The same things were measured in two ways. Each way mixes the same 8 hidden numbers, adds some noise and spreads widely along 5 directions of its own, which tell nothing about the thing.
Some things both ways: the first way, then the second way.
[ -8  20  23  12 -14 -21   9 -13 -20 -18  11 -21   4 -20 -12 -23]
[-10  -3  13  -6 -10   6 -11   3   7   8  -4   8   2 -17   5  -2   7  -9
   5  16  10  -2   4   6 -11]

[  2  33  16  28   0   9  13  -9  -8  -4   8  -6 -11 -26  -3 -31]
[ 13   9  10   9 -12   0  10  -2  14   2  -5  16   2  -5  12   0  -3  -5
  -9   8   1  -3   5   6  -3]

[  9  20   5  -7 -10   4   3  -8  -4   9  13   3   1  -4  -2 -46]
[ 16   9   7  -8  -8   8  14   4  10   9   6  23   2  -1   6  -2   8  -5
 -16  11   5  -5   3  11   6]

[ -1   3  -4 -31 -17  13 -40  17   4 -32  -5 -17  10  15 -14 -21]
[  0   2   2   7   9  -8 -10  -2   1 -16   3 -13  -8  -6  17  -2   8   0
  11  -2   9   8   1  -2  -4]

[  4   5   6  14  21  28  11  19   5 -12   9  -8 -30 -20 -19 -15]
[  4  15  14   0  12 -15  -5   9  -7  11  -4   3   6  -4   4 -12  20 -18
   2   6 -10  -9   0   5   0]

[-15 -24  13  28 -14 -30  13   1  -4  -6 -15 -19 -11   0 -15  71]
[-10   3 -12 -10  -2 -14 -22  -4   4 -14  -3 -19   4 -19 -10   6   2  -2
  19 -11  -3  17   2 -10 -10]

[ -3 -26   2  -1 -26 -23  -1   1  10  -7 -19  -3  14  26  -5  48]
[  0  -3   5   4  -3   2 -10  -6  -4  -4  19 -32   6   0  -6   3   5  12
  21  22   4   5   3  -5  -7]

[-13 -17  22  23   4 -16   3   9   4   7 -12 -16   6  -9  -9  21]
[-21 -10   4   2 -15  12  15   1   0  -2  14  -7   2   0  -4   4 -13 -12
   4   7  -8   3  -8  -1 -14]

[-24 -34  27  36  17  34   6 -13  13   9  -8   9   6   9  38   9]
[-13  -3  10   8   6  11  -5  -1  -1   7  -2  -7  -7 -11   7   1  -1  10
   9  16   5 -17   3  24  -2]

[-34  11  10  17 -13  -4  32 -18 -38 -32  37 -20  -2 -11   5 -39]
[ -3 -13  -6  -3   4   5   8  15  -3 -19  14 -23   9  -5   4  -2   8  11
   1  -6   1  13 -11  -6   6]

[-15  -9  25  26  -8  -5   5 -32 -27  23   0 -14 -19  -9  10  14]
[  3   2   4 -20 -19  11  17   2  11   7   4   2  -4   2  -1  -7  16 -23
   1  15  19  10   4   4 -11]

[  6 -42   8 -12  -2  19 -30   7  -1 -43   3 -18  -6   4 -13  -4]
[  1  -2 -13  -9   1   4  15  -6   1  -6   8  -3 -14  11 -13   7  -8  -8
  -2 -10  -6   8   0   1   6]

[ -1 -17  22  21  -4  -1  14   4  24  18  -4   1 -14 -12 -34  39]
[-10 -10   6  10  -9   9   4  -1  11  -7   8  -7   2  -9  19  -1  -8   7
  15   9  14  -1  -5  11 -17]

[  5   6  -8 -25 -18  28 -24  -2  23 -15 -11  11   7  28   3 -11]
[ 21  27  -3 -10  13 -22 -15 -15  -3  18 -19  -2   0   2 -25  -3  12  -5
  12  -2  -8 -10  14   5   5]

[-12   2   9  -1  13  16   6   2  14  -1   3   2  -3   1  -2 -19]
[ -8   0   0   9  12   2  16   0 -10  -3  -4 -11   2  12   2  -4  -2   4
  -7 -14  -8  -6 -12   1   6]

[ 24 -18  15 -27 -12  -1 -13  10  48   9  -8  12  13  13 -31  12]
[ -2   3   9  25  13   8  10 -14  -9   2  21 -11  -9  21  15   4 -14  15
  -1   7  -4 -20  -9   8   2]

[-11   4  17  10  -1  -1  -1  -1 -11  -5   3 -15  -1 -11  -5 -15]
[-14  -1  -4   1  14  -8  -4   7  -2 -11 -13   2  -3  -9  12  -5   3  -7
  -1 -22  -3   3  -8   0   0]

[  7  22 -17 -26  -1   9 -18  17  23   2 -10   9  15  22  -5 -32]
[ -5  -9  -2  -4   3   2 -19   1  -1 -10 -12  13  -7  -8   4   4   0   0
 -12 -10   5   7   5 -12   9]

[-25   7   8  26  -5   2  16  -6 -14  -1  -3  -4  19   2  23 -24]
[  3   4   9  -6  -6   1  -2   8   7  12   5   3  14 -18  -7   0   7  -2
   6  19  -5  -7   4  17  -5]

[-20  28  24  25  -9   2  29 -35 -34   0  27  -8  -9 -19  16 -43]
[-13 -12  -2  -6   8   3 -12   8  -3  -8 -14   9  -6  -5  13  -5   8  -1
  -9 -15  13   6  -5  -7   5]

[ 10   5   9  23 -31 -23  -7 -13 -16   0 -11 -12   2  -4  -1  15]
[  8  -4  -2  -5 -15  -1  -5  -5  16 -11   1  11  -7  -9   2   7  -5  -8
   0   3   9  16  10  -8  -6]

[  5  19  13  11 -34 -45  -8 -32  -7   1   3   0  26  10  20  -9]
[  9   7   4  14  17 -11 -11   2  -2 -11  -4  -4  -7  -8  16   2   5   8
  -2  -4  -4   0   6   4  12]

[ -6   0  15   0 -16 -23  14 -31 -11 -28   8 -11 -12   3  -4  14]
[  5  -1  11   8  -5  14   0  -6  -4  -7   4 -31   0   3   9  -1  14  17
   2  20  20   7   6  -6   1]

Other things, the second way, with their names:
(191): [  2  21  13   8   6   3  22  -8 -14  16  -1 -24   6  17  -8  -7  12  -3
  -1  13  -9 -16  -5   7   2]
(589): [ -9  -7   8  -7  -1  -6 -11   3  -6   7 -15   4   7   1  -8 -10   8 -15
   1   0   3   3  -1 -14  -6]
(42): [  4  -4   8   3   5 -11 -11  15   6  -7  -1  -5   6 -20  16 -10  15  -5
  16   9   8   5   2   8  -7]
(601): [  0   0   6  12  -9  11  -1  -1   3 -12   3  -9   7  -8  12   8   0  16
 -10   5   2   5  -1  -8   4]
(87): [  0   2   9  -1   8  -3  -1  -6 -15  13   0  -4  -6  16 -12  -5   4 -13
  -1   9  -6  -6   2  -5   5]
(630): [  6 -11   6 -18 -13  19  15   6   4  19  -2  11  -1   2 -23  -2   2  -7
  -9  21   4  -4   9  11   5]
(402): [ -1  10 -13   3  13 -16  -3  -1   3 -11  12 -18   0 -13  -3   6  -4   2
  21  -9 -15   0  -4  16  -6]
(692): [-11  -8   0  -2  -5   5 -15 -11  -5  -1  -2  -3   1   4 -11   6  -9   5
  -1  -1   2   3  -1 -20  -4]
(139): [-13 -12   6 -17  -7 -12 -26   5 -10   6   3 -10  15  -1 -19  -8  10 -18
  20   6   2  12  -3 -25 -19]
(618): [ -4  -9   6  13  -6   8   4  -6   2 -16   0 -15   2  12  21  -6  -1  12
   1  -2  23   8  -8 -17  -8]
(397): [-24  -7   5  -1   6  -3 -12  -2 -21   4 -13 -15  -1   6 -17  -3   1 -15
   4  -4 -10   2  -2 -17  -3]
(177): [ -5  -1  -9 -14   2  -3 -11  -5   3   3  -3  18  -3  -1  -8   3  -4  -4
  -2 -13   2   0  -2  -3  -2]
(381): [ -2 -13   1  -3 -11  15  17  10  10  -7   3  21  -1  -4  11   2  -6  -2
 -21  -5   6   6  -6  -1   5]
(522): [ -1   0  -7  -6  14  -7  -7   9   3  -5  -1   2   8 -12  11  -5  10   9
   7 -12   5  -2  -8  11   0]
(378): [  7   0   8   2  -4   3 -20   0  13  -2   7  10   6 -16  20   1   5  16
   4  13  17  -4   4   9  -6]
(511): [  8  11   0   4  11 -13   5   6   1  -5 -13  15   3   1  12  -7   6  -7
 -16 -21  -8   0  -6  -4   9]
(61): [  9  -2 -12   3   1  -8  23  -8   4  -4  12   5 -11  18 -17   7 -25 -10
   0 -12 -20   4  -2  -1   1]
(640): [  7   5   2   7  -4   9  23   3   2  -3  10  -5   6   3   0   5  -5   6
 -12   2 -11  -2  -4   6   7]
(413): [  3  -1   8  -6  -6  -1   7   2   1  19  13  -3  21   8 -15  -9   1  -1
  14  16  -3 -11  -8   7 -13]
(423): [  0   3  11  20 -12   9   0  -5  12 -16   6  -6  -3 -11  33   6  -1  11
  -2  11  15   6   2   1  -7]
(574): [  5  -4  -1  -1   5  -3   1  13  -2 -17   5 -25  12  -6  11  -8  19  11
   7  -2   8  13  -5  -6   3]
(499): [ -7  -4  12 -13   9  -4  -3   8 -18  18  17 -12   3   8 -21  -7  13 -20
  12  20  -8  -4  -1   1  -3]
(156): [-36 -18   5  16   6   9  -5  12  -7 -16  12  -2  -9 -17  21   9 -12  -3
  -2  -3 -11   0 -11   3  -4]
(48): [ -7  -5 -13   4   1  -5 -13   1   8 -18  -5  11   0 -17   6  13 -15  10
  -6 -22  -8   6  -4  -7   3]
(527): [  7   4   9   7   1   0 -10   0   2  -2  11 -24   8  -6   5  -2  11  14
  18  20   8  -2   2   6  -5]
(237): [  0   4  -2 -12   0  -7 -18  -5   7   4 -26  27 -13  -9  -1   2   3 -16
  -8 -11   8   3  10  -3   2]
(219): [-11  -5  -6 -14  -5   5  -9   0  -3   4 -14  -3   0 -12 -28   9   0  -5
  -5  -3 -10   6   7  -3   6]
(619): [ 11  -1 -12  -9 -13   7  10   3  12 -11  -4   7   3  -7 -10  10  -4   6
 -19 -12  -3  16   3  -8  12]
(250): [  0  -8   7   3   3  -4 -23  -7  -4  -6  -5   5 -12   6   8  -2   2  -5
   1   2  14   7   6 -18   0]
(607): [  6   1 -10  -5  21 -15   6  12 -10 -15   1 -10  -8   2  -2  -5  12 -10
  -4 -20 -11  12  -2  -4  16]
(505): [-16 -15   8   6  -5  16   2  12   3 -18  19   2  -4  -9  34   3   1   2
  -9   4  14  10  -9  -4  -4]
(537): [  1  -7   3  -7  10  -7 -10   4  -9  13   4   2  -2   2 -22  -1  -1  -9
   9  11 -12  -6   6   5   4]
(106): [ 13  -3 -11   5  -2  -4   5   8  23 -25  12  13  -2 -19  25   6  -8   9
  -1 -13   4  13  -2   9  -1]
(464): [ -1  10   4  -9   8 -15 -14   8  -4  12  -2  -1  15 -14 -16  -4  10 -10
  13   5 -17  -6   0   7  -4]
(206): [  0  -8  -3 -11  15 -11 -10   5  -3   4 -17  26  -7   6   0 -11   3 -15
  -7 -21   4  -1  -2  -7   5]
(686): [  3  -4  -7  -5 -19   4  17 -14  10   4   7   1   0  12 -24   8 -23  -7
   5   1  -7   4   1  -5 -10]
(160): [ -2 -18  -2 -16 -13  16   6   7   5   1  24   3   3  -1 -14   6  -6  -1
   1  15   3   6  -1   1  -2]
(168): [-19 -15  22   3  -7  10  -5  13  -6   7  17   0  15  -3  14  -8   6  -6
   4  20   5  -3 -13  -5 -16]
(307): [ -2 -11  -7 -10  -5  11  25  21   7 -19  11  -7   3  -6  13  -6  12  -3
 -12 -11   6  20 -11  -2   7]
(121): [-10   9 -12   9  -5   9  17 -17   7 -18 -19 -10  -8   6  13   6  -8   7
 -15 -28   9   9  -8  -7   0]
(370): [ -1   3   0  -8 -17   8   4  -8   8   5  16   8  11   2  -6  10 -10   3
  -4   6  -2   0  -6  -4  -8]
(469): [  8  -5   1   1 -17  14  26  -1  11  -6  16   6  -5   9   5   4  -9  -5
 -11   7   3   9  -1  -1  -1]
(472): [ -4  -1  10   4  -1   3  27   3  -9   8  -2  -7   5  14  -9 -10   0 -17
  -5   3 -11  -5  -7   1  -1]
(364): [  2   3  15  -9  -8  11   6  12   8  14   3   2  16 -11  12 -12  21   2
   2  20  17  -8  -4  18 -10]
(221): [  4  21   7  10   0  -4  -2 -18   3  10   4   0  -2   1   2   6  -5  -2
   7  10  -5 -16   3  11  -7]
(245): [-13 -14   2   2   9  -2 -15  -3 -15  -7 -15 -22  -7   7  -9  -5   5   0
   6  -4   8  10   2 -19   1]
(645): [  2 -13  -3   5  -9  16 -12  -7  12 -11   9  12  -3 -10   9  19 -19  28
  -9   4  11   0   2  -1   5]
(271): [ -9  -6 -11 -14 -19  14   1 -15   7  -6  -2  -2   1   6 -11   8  -9   8
  -4 -11  13  12  -4 -17  -6]
(45): [ 10  11  -6   2 -15  14  29  -1  11 -13  13 -31   4  -9  -1  10   5  10
  -1   9  -1  12   3  11   3]
(553): [ -1   0  11   3   7  -5 -38  -2   4   5   2  15   5 -15  18  -1   6  15
  11  12  16 -11   2   4  -7]
(345): [ 12   9   3  18  -7   5  -5 -18  16  -8  -5  20  -2   2  27   7 -14  24
 -12  -4  15  -8   0  -1   0]
(685): [  4  15   1  17   0  -5 -16 -10  12 -22   0   2 -12 -17  32  13  -2   9
  -6  -4   5   8   7  -1   2]
(371): [ 10   2  -2  20   8  -5  -7  -9  13  -5 -16  22  -4  -6  19   3 -17  22
  -5 -15   4 -14   0  10   6]
(420): [ -5  10  -7  -5  -3  -6   9 -20   0  12  -5   4  -5  16 -25   6 -17 -15
   4 -10 -15  -7  -2  -1  -8]
(185): [  3   5   8   3  12  -8  -2  -6  -9  18 -15   5  -3  11 -14  -7   1  -7
   2   2  -7 -17   4   6   5]
(447): [ -1  -1   0   1  17  -4 -12   2  -7   3  -7   7   3  -3   0  -2   3  10
  -2  -7  -3 -12  -3   4   9]
(125): [  7  -6  21  11   4   0   1   7 -12   1   5 -11   0  10   7 -11  12  -6
  -4  20   2   2   4  -9   6]
(573): [ 11   9   4   9  16  -7  18   8  -4  -5  -3  -4  -4   3  16 -11  13  -2
  -9  -6  -4  -4  -3  10  12]
(579): [ -3  19   0  25   1   6   5 -14   5 -18  -3 -26   1 -12  21  12  -5  25
  -3  -6  -3  -5  -3   9   2]
(232): [ 11  -4   9 -14   6  -7  15  25  -6  10  11 -17  13  -5 -18 -15  25 -17
  13  20  -9   6   3  12   2]
(143): [ 19  -2   1   2  -6   7  18   0   7   1  10   9   7  10   1  -1  -6  11
 -12   3   0  -3  -4   1   7]

Some of these things the first way, each followed by its name:
[ 12  35  13   0 -20   9  11 -11  19  31 -10  16  10   1  -5 -12] => (345)
[-12  -7   8  12 -24   5  24  -6  -8   8 -11  -1  15   2   1  -1] => (413)
[ -9 -47  17   9 -19 -10 -15  13   6 -21  -8 -17  13   9  -8  38] => (402)
[ 14 -19   2  -2  -3  -1   8   5  22   1  -8   8   1   8 -13  10] => (447)
[-22   6  -6   3 -15  -7  15 -11 -21  -6   7  -8  -3   9   6  -4] => (574)
[ -5  12  17  17  -1   3   1   0  -5  -8  -5 -15  -7 -11  -6  -5] => (423)
[ -5  22   1 -15 -22   0  -3 -11   4  23 -20   4   7  15  -1   0] => (618)
[-11 -36   8   6 -15  -1   2  -4 -17   6 -20 -12  11  10  10  18] => (522)
[ -1  12   3 -12   9   7 -13   7   4 -24   2 -10   0  -6 -17 -39] => (472)
[-26  11   7  34   1  12  24   2   1  16  -2   5   8   2  20  -9] => (464)
[ 23 -28   0  17 -15 -19  -1  21  10   3   0  -9 -16 -13 -44  37] => (106)
[-24  27  14   8  -2   6   2   1 -21  10   9 -14  16  -8  13 -53] => (505)
[ -1  18   7   5 -32 -39   0 -22 -25   1 -21 -12  17   2   8  -1] => (589)
[ -2  30   2  26  20  27  19   1   9  36   3  14 -21  -9   7 -20] => (511)
[-14  -8  -6 -13 -15  14  -6   9   8 -16  -8  -2  13  24   1  -2] => (527)
[-11  13   6  26   1  -3  14  10  11  19  -7   5   7   0   0   0] => (48)
[  5  -1  -1   5 -31 -31  -7  -1 -14 -21   0 -17   4  -4 -22   3] => (42)
[-24  -1  44  18 -10 -37   7 -29 -14 -23  -8 -22  15  -3  14  13] => (579)
[-11 -18   8   8  -7   8   1  -2 -12  -8   6  -9   8   7  10 -11] => (499)
[-18  29   2  13   8  32  27   7  27  21   1  18  -5   7   5 -10] => (692)
[  1 -15  14  18  14  -1  20   7   3 -23  12 -11 -15 -17 -19  -4] => (640)
[  9  18  11  -3 -20  -5  -4 -25  14  -2   4  11  12   9   2 -25] => (185)
[ -1  24  -8  11   1  19   3  -2  -2 -13  12   4  -6   2   8 -36] => (125)
[ 21   5  16  21 -24  -9  11 -20  20  19 -10  17   8  -5  -8   8] => (371)
[ 25 -38  -1  19  -2  15 -15  20  44  19 -15  15  -9   7 -21  45] => (61)
[ 11  -8   2  16  16  -3  13  11   7  21  -3   3 -15 -15 -20   0] => (381)
[-11 -14  18  -7  12  11  -6 -12   5  -9 -19  -8   3  13  16   1] => (191)
[ 12 -23  -3   6  -5   8  13  15  25   4 -17  11   9  12  -6  15] => (645)
[ -1  10  31   9 -14   3  -3  -9   8  -4  -1  -6  10  -5  -3  -8] => (221)
[ -9  32  -1   2 -31 -22  27   3  -6   5   1  -8  -2  -5 -29  11] => (139)
